The groups are shells around one centre, one inside the other: the same stretched ball of 7 dimensions in 10 sizes.
In the rows, 128 means zero.
Some rows, each with its group after it:
[118 166 131 139 134 126 128 131  88 134 131 150 110 148 127 134 111 123
 136 123 129] : (0)
[125 179 122 180 134 122 129  97 122 131 134 145 126 155 124 157 119 102
 158 150 113] : (5)
[106 157  98 149 124 134 118 111  67 144 124 108 112 123 127 138 105 104
 131 143 150] : (2)
[148 161 106 146 123 112 157 103 133 121 121 142 142 153 122 128 118 120
 138 147 108] : (6)
[131 154 151 168 142 110 152 105 136 115 134 148 109 167 135 133 123 108
 185 120 123] : (0)
[124 150  89 236 158 119  94  86  71 160 112  77 101 124 132 148 108 102
 191 128 157] : (5)
[147 123  69 174 144 135  69 132  91 170 101  73 137  88 114 136 124 148
 104 135 141] : (4)
[174 133 161 134 137 114 159 134 201 103 131 163 146 163 130 123 146 131
 137 121  89] : (9)
[154 113 138 100 112 106 201 109 172  89 122 132 135 155 139  92 130 110
 147 127 124] : (5)
[160 101 136 152 143 124 131 131 159 123 117 100 127 125 138 114 139 122
 142 111 133] : (6)
[156 137 155 117 125 139 137 147 179 113 137 151 146 140 131 136 143 115
  98 134  99] : (8)
[101 153 170  57 104 126 177 138 136  93 149 186 117 163 129 120 125 118
 120 133 121] : (3)
[136 123 109 127 121 139  88 129 176 136 126 119 162 103 103 156 155 148
  92 166 108] : (6)
[118 103  78 147 144 134  39 142 104 172 106  80 133  73  96 143 144 189
 105 138 148] : (4)
[ 68 125 107  88 119 137  78 141  70 150 127 117 107  95 103 136 127 166
 110 139 164] : (7)
[144 110 144  70 105 143 116 149 232 108 139 151 177 114 104 148 174 153
  66 168  86] : (7)
[108 139 100 196 149 138  59 114  93 164 122  87 113 101 117 164 128 125
 147 140 150] : (2)
[116 147 130 136 126 111 144 104 135 117 131 144 122 150 120 133 128 128
 162 140 125] : (0)
[123 130 117 187 141 139  79 108 146 145 129  94 130 108 121 166 143 111
 144 150 132] : (6)
[112 112 127  91 111 142 102 135 169 124 134 122 146 102 109 146 155 142
  93 160 125] : (2)
[112 154  86 214 157 113  95  96  45 163 110  91  93 127 125 137 100 125
 188 119 163] : (8)
[128 108 110  81 111 132 105 141 166 128 123 126 157 102 100 131 154 170
  83 156 117] : (2)
[ 93 142 134 136 125 155  92 131 100 140 140 110 110 109 130 157 127  96
 114 143 149] : (8)
[162 119 111 138 123 121 152 115 154 119 115 105 144 129 132 114 130 112
 125 136 123] : (0)
[102 142 190  72 103 159 138 147 185  96 165 168 132 138 132 157 151  89
  91 153 110] : (7)
[136 107 141  78 108 157 120 158 165 118 134 116 147 102 129 130 148 115
  61 143 124] : (1)
[173 104 108 135 133 120 149 134 130 126 104  92 133 122 139  93 123 124
 120 110 137] : (9)
[107 174 113 136 126 139 116 131  60 144 130 135 110 133 127 141 102 111
 114 134 139] : (6)
[ 97 121 154  54 101 126 147 131 173  98 144 163 134 135 111 129 150 145
 117 151 121] : (4)
[108 138 129 163 141 125 121 113  85 136 127 107  94 132 137 130 114 106
 168 116 158] : (0)
[130 116  51 196 146 114  78  97  77 169  93  55 124  91 111 129 119 150
 154 138 161] : (5)
[138 136 183  58 104 115 218 134 176  72 144 184 126 179 143  96 130 105
 131 120 110] : (8)
[150 133 171 184 155 113 146 113 173 111 135 138 111 164 143 133 138 104
 192 107 118] : (1)
[142 150 155 165 148 106 179 115  99 112 126 140  89 176 155 103 103  94
 192  89 141] : (1)
[135 139  85 153 125 129  90 112 145 146 118 112 157 108 102 155 140 146
 110 167 113] : (8)
[105 114 121 132 138 141  70 145 108 151 125 102 114  95 115 142 139 150
 117 127 151] : (0)
[147 110 142  92 114 148 113 151 202 117 135 132 162 110 117 142 162 135
  72 152 102] : (8)
[134 139 101 199 152 123 115 111  62 152 110  81  97 125 143 122 102 101
 166 108 162] : (5)
[108 190 126 143 121 146 133 125  64 135 139 144 109 146 138 149  97  77
 115 140 132] : (4)
[148 165 130 244 165 117 126  93 105 140 124 110 101 158 148 146 109  78
 203 112 133] : (9)
[ 85 137 145 109 131 145  91 152  85 140 138 131  98 115 124 141 126 133
 117 120 153] : (3)
[124 142 188  51 106 137 176 158 167  88 152 187 127 160 136 118 136 112
  97 125 108] : (3)
[135 133  97 192 137 103 136  74 135 130 114  98 126 137 123 133 126 115
 191 145 136] : (4)
[160 151  74 233 156 116 114  95  72 159 100  75 117 128 137 129 100 101
 167 122 144] : (7)
[120 162 130 118 120 139 146 135  80 127 132 137 112 141 140 125 104  94
 111 126 137] : (2)
[ 93 192 117 122 118 139 130 129  41 140 136 152 104 144 129 141  92 102
 113 138 139] : (9)
[121 112 106 180 150 127  65 118 133 154 117  88 124  99 111 151 146 151
 151 136 143] : (0)
[139 148 149  67 102 146 157 155 151 106 141 164 147 140 130 127 130 110
  65 144 103] : (5)
[ 92 117  90  94 122 142  53 151  99 160 120 110 134  78  91 145 142 188
  80 151 144] : (7)
[122 139  90  63  99 118 154 132 100 123 116 141 142 127 109 104 116 156
  88 148 128] : (4)
[142 155  97 150 122  97 158  84 147 118 118 142 146 156 111 129 125 136
 163 156 108] : (7)
[166  73  79 147 141  97 113 114 166 137  91  77 149 101 106 100 150 187
 147 127 135] : (9)
[169  85 105 135 135 118 132 132 149 129 102  82 138 109 130  97 137 142
 124 115 139] : (1)
[135 124  73 200 147 108  94  89 112 154 103  79 128 112 112 137 127 145
 172 141 144] : (3)
[ 83 124 135  15  90 131 152 150 110 108 136 157 122 124 113 107 128 153
  84 142 143] : (7)
[138 153 148  68 108 139 166 159 122 109 136 166 132 148 135 113 118 114
  76 127 113] : (1)
[108 150 123 122 115 152 114 132 101 134 136 118 123 116 130 147 120  95
  97 148 138] : (3)
[125 175  93 233 157 105 118  79  66 152 114 110 100 152 129 143  98 108
 207 126 143] : (4)
[133 155 146 119 125 146 131 150 115 126 137 145 123 138 137 135 120 102
  97 126 121] : (6)
[132 120 112 152 147 128 100 142  82 150 112  97 106 113 130 117 118 139
 132 105 155] : (6)
[152 117 113 205 160 106 114 104 130 141 109  91 114 131 130 124 130 132
 188 111 141] : (3)
[134 109 126 117 129 107 129 120 173 118 121 133 138 131 109 121 149 165
 147 135 121] : (2)
[ 84 187 148 148 138 128 129 124  48 134 142 160  79 161 135 142  97 104
 165 114 148] : (1)
[ 98 137 133  99 111 139 136 126 108 120 137 126 115 125 130 131 122 104
 117 141 146] : (2)
[128 104 140  69  99 124 162 119 200  94 134 135 151 128 119 119 154 129
 113 156 117] : (1)
[148 152  91 121 115 101 164 103 134 119 113 146 151 150 110 115 120 147
 131 152 107] : (9)
[132 114 145 178 153 143  57 136 184 144 134 110 135 105 115 171 165 139
 133 137 118] : (9)
[119 109 123 130 125 119 140 108 130 120 122  99 115 123 131 116 130 116
 156 129 153] : (5)
[ 90 125  96 101 115 148  77 140  85 152 124 100 124  85 109 142 129 145
  86 151 155] : (8)
[161  93 138  94 122 130 132 149 197 113 123 124 154 117 122 115 157 148
  95 131 112] : (3)

New rows. What belongs after each?
[ 88 167 155  65  97 144 143 135 135 107 155 180 130 145 118 150 130 112
  95 161 114] : (4)
[191 125 122 142 121 116 185 110 186 102 116 120 157 150 141 108 131  96
 127 136 102] : (7)
[142 124 116  52 102 102 196 132 130 100 115 154 138 150 121  78 119 155
 111 127 123] : (4)
[142 109  73 137 124 107 120 103 139 137 102  95 149 109 104 118 136 164
 135 151 132] : (3)
[146 164 102 169 137 136 119 129  77 149 118 114 123 131 135 134 103 103
 114 127 130] : (9)
[118 139 140 169 138 143  92 120 145 136 138 116 122 121 127 164 140 104
 138 143 129] : (2)
[149 130  76 219 155 124  89 104  86 164 102  63 119 107 130 135 115 116
 155 126 151] : (5)
[141 115 149 109 123 153  98 155 190 124 138 128 151 108 121 150 160 127
  79 146 108] : (5)
[142 119 134  64  94 123 192 122 169  90 129 138 147 141 132 102 132 108
 104 146 119] : (8)
[143  99 118  43  95 149 130 161 170 116 124 120 165  96 116 115 149 144
  38 154 117] : (4)
[118 141 109 218 169 113  88 109  62 161 113  94  85 129 130 135 110 131
 198 101 163] : (5)
[125 127 146 141 142 148  91 153 121 140 133 117 114 115 132 142 135 121
 114 117 137] : (3)
[101 131 124  63  98 134 139 132 129 115 134 141 134 122 114 126 132 135
  94 154 131] : (2)
[147 147 140 138 120 129 139 114 196 111 138 150 156 145 121 152 147 111
 123 160  92] : (5)
[146 130  73 191 143 123  79 107 123 160 106  85 145 103 108 148 133 147
 133 150 128] : (3)
[108 137 143  87 117 122 173 135  79 111 130 138  94 148 143  96 104 110
 137 107 156] : (8)
[115 160 107 132 114 137 141 113  85 130 128 118 121 130 133 134 106  89
 117 147 140] : (6)
[122 136  72 102 105 124 121 117 110 138 113 114 151 108 103 127 124 152
  93 165 129] : (5)
[ 94 141 171  42 108 122 175 152 110  97 144 182 102 159 130 103 120 135
 122 113 137] : (1)
[120 129 138 143 140 156  75 155 118 148 133 111 119 104 128 153 137 121
 100 126 137] : (8)
[114 117 149  49 119 124 136 169 121 117 129 162 118 132 116 102 134 175
  99 110 132] : (7)
[125  97 142 143 140 129  79 127 201 130 132 116 140 107 106 155 172 159
 141 144 120] : (4)
[143 112  86 134 116 116 148  99 129 125 108  86 139 116 126 110 124 118
 133 146 142] : (5)
[123 140 106 212 154 145  45 117 125 166 125  90 128  99 114 180 141 124
 137 148 131] : (1)
[127 166 162 137 120 153 132 129 157 115 152 153 133 145 138 163 133  74
 110 150 106] : (4)
[151 124 103 171 144 136  70 133 153 153 117 103 150 102 110 155 147 149
 109 145 114] : (5)
[146 101 165  61 112 137 141 160 208 100 138 152 152 126 122 120 162 144
  83 134 104] : (6)
[ 88 156 144  61 113 127 147 152  72 120 137 171 101 146 122 113 110 144
 113 119 142] : (4)
[118 158 109 131 121 109 163 103  86 122 122 136 113 153 127 115 104 117
 156 133 139] : (2)
[ 86 147 108 169 131 130 107  94  74 143 128  96  98 120 128 148 112  98
 167 142 164] : (7)
[100 108 124 122 127 131  82 123 157 134 131 113 131 102 103 150 156 157
 133 151 137] : (5)
[141 136  97 108 115 114 142 120 137 125 116 135 150 131 110 119 129 151
 111 150 114] : (2)
[107 152  87 132 126 139  79 135  74 160 120 117 128 104 107 147 119 149
  96 149 137] : (5)
[159 128 120  70  99 130 172 138 163 105 123 141 160 134 126 107 132 123
  74 148 105] : (8)
[133 166 130  79 100 131 171 132 132 107 136 170 145 153 125 125 118 113
  88 152 104] : (5)
[134 117 125 100 111 146 121 138 159 122 130 114 147 108 124 134 143 117
  84 151 124] : (0)
[119 113  94 179 142 118  85  99 127 148 113  83 124 104 111 143 139 145
 164 142 148] : (3)
[128 122 165 114 120 117 170 110 183  93 140 144 124 154 135 123 143 105
 161 132 123] : (5)
[148  88 103 100 124 113 143 134 131 124 104  95 132 111 124  88 132 156
 120 118 146] : (8)
[141  91 154  32 107 122 151 164 198  98 129 159 151 127 111 100 160 177
  84 129 109] : (4)
[102 156 157  30  94 132 178 153 114  98 145 188 121 155 126 110 117 126
  88 134 122] : (5)
[128 111 105  37  91 146 127 159 142 122 123 125 161  96 109 116 140 152
  37 158 122] : (4)
[141 147 104 166 145 127 108 134  79 151 113 111 116 126 129 126 110 129
 129 115 138] : (8)
[168 119  77 169 133 112 106 102 179 140 106 102 170 113 102 139 149 159
 127 162 103] : (4)
[183 110  99 155 129 115 139 109 192 122 108 101 166 124 121 121 146 133
 124 147 105] : (5)
[165 101  92 162 136 133 102 125 148 144 106  72 149  96 125 126 139 128
 109 137 132] : (5)
[117  98  88 173 140 117  86  98 124 148 109  66 122  95 113 134 139 145
 165 139 159] : (4)
[ 93 104 126 118 128 134  93 128 118 136 128  98 110 100 119 134 140 139
 135 132 160] : (5)
[168 134 104 166 138 117 149 117 113 131 108 103 128 137 139 109 113 110
 140 117 131] : (8)
[116  94  84  74 111 112 123 129 116 132 106 103 136  99 102  99 134 182
 109 139 150] : (4)
[117 133  98 166 136 109 116  96 110 139 115 106 118 127 116 132 124 137
 171 138 144] : (0)
[ 93 184 163 121 128 129 161 132  59 118 146 171  82 171 145 127  94  90
 152 109 143] : (5)
[153  69 117 116 131 119 106 133 201 125 112  94 153  98 109 117 167 172
 121 134 126] : (5)
[128  99 100 170 151 114  94 117 106 149 106  76 109 105 122 119 131 151
 166 113 161] : (6)
[144 124 159  66 110 102 207 128 173  82 131 171 131 170 132  88 132 134
 140 120 113] : (8)
[148 137 116 166 140  98 153  98 137 122 115 127 125 153 125 117 124 132
 179 125 124] : (0)
[126 140 127 200 147 143  93 112 117 145 130  91 112 118 138 158 127  85
 151 132 143] : (5)
[125 153  97 114 114 126 154 122  68 131 117 121 120 134 132 110  99 112
 113 132 143] : (6)
[125 134 102 212 147 131  82  93 130 151 122  82 125 111 122 163 134 106
 165 149 139] : (5)
[119 146 132  75 104 143 135 146 133 119 137 153 141 128 119 134 130 126
  77 150 115] : (0)
[116 160 147 198 150 129  99 105 141 135 141 135 114 145 126 170 135 105
 176 138 122] : (5)
[161 111 130 149 139 132 118 135 165 128 120 107 139 120 131 127 143 124
 121 125 121] : (2)
[131 124 135  91 107 110 185 107 162  94 129 142 134 151 128 107 132 119
 143 140 124] : (6)
[122 169 136 101 113 115 177 120 111 108 134 172 122 168 128 118 110 116
 134 134 117] : (3)
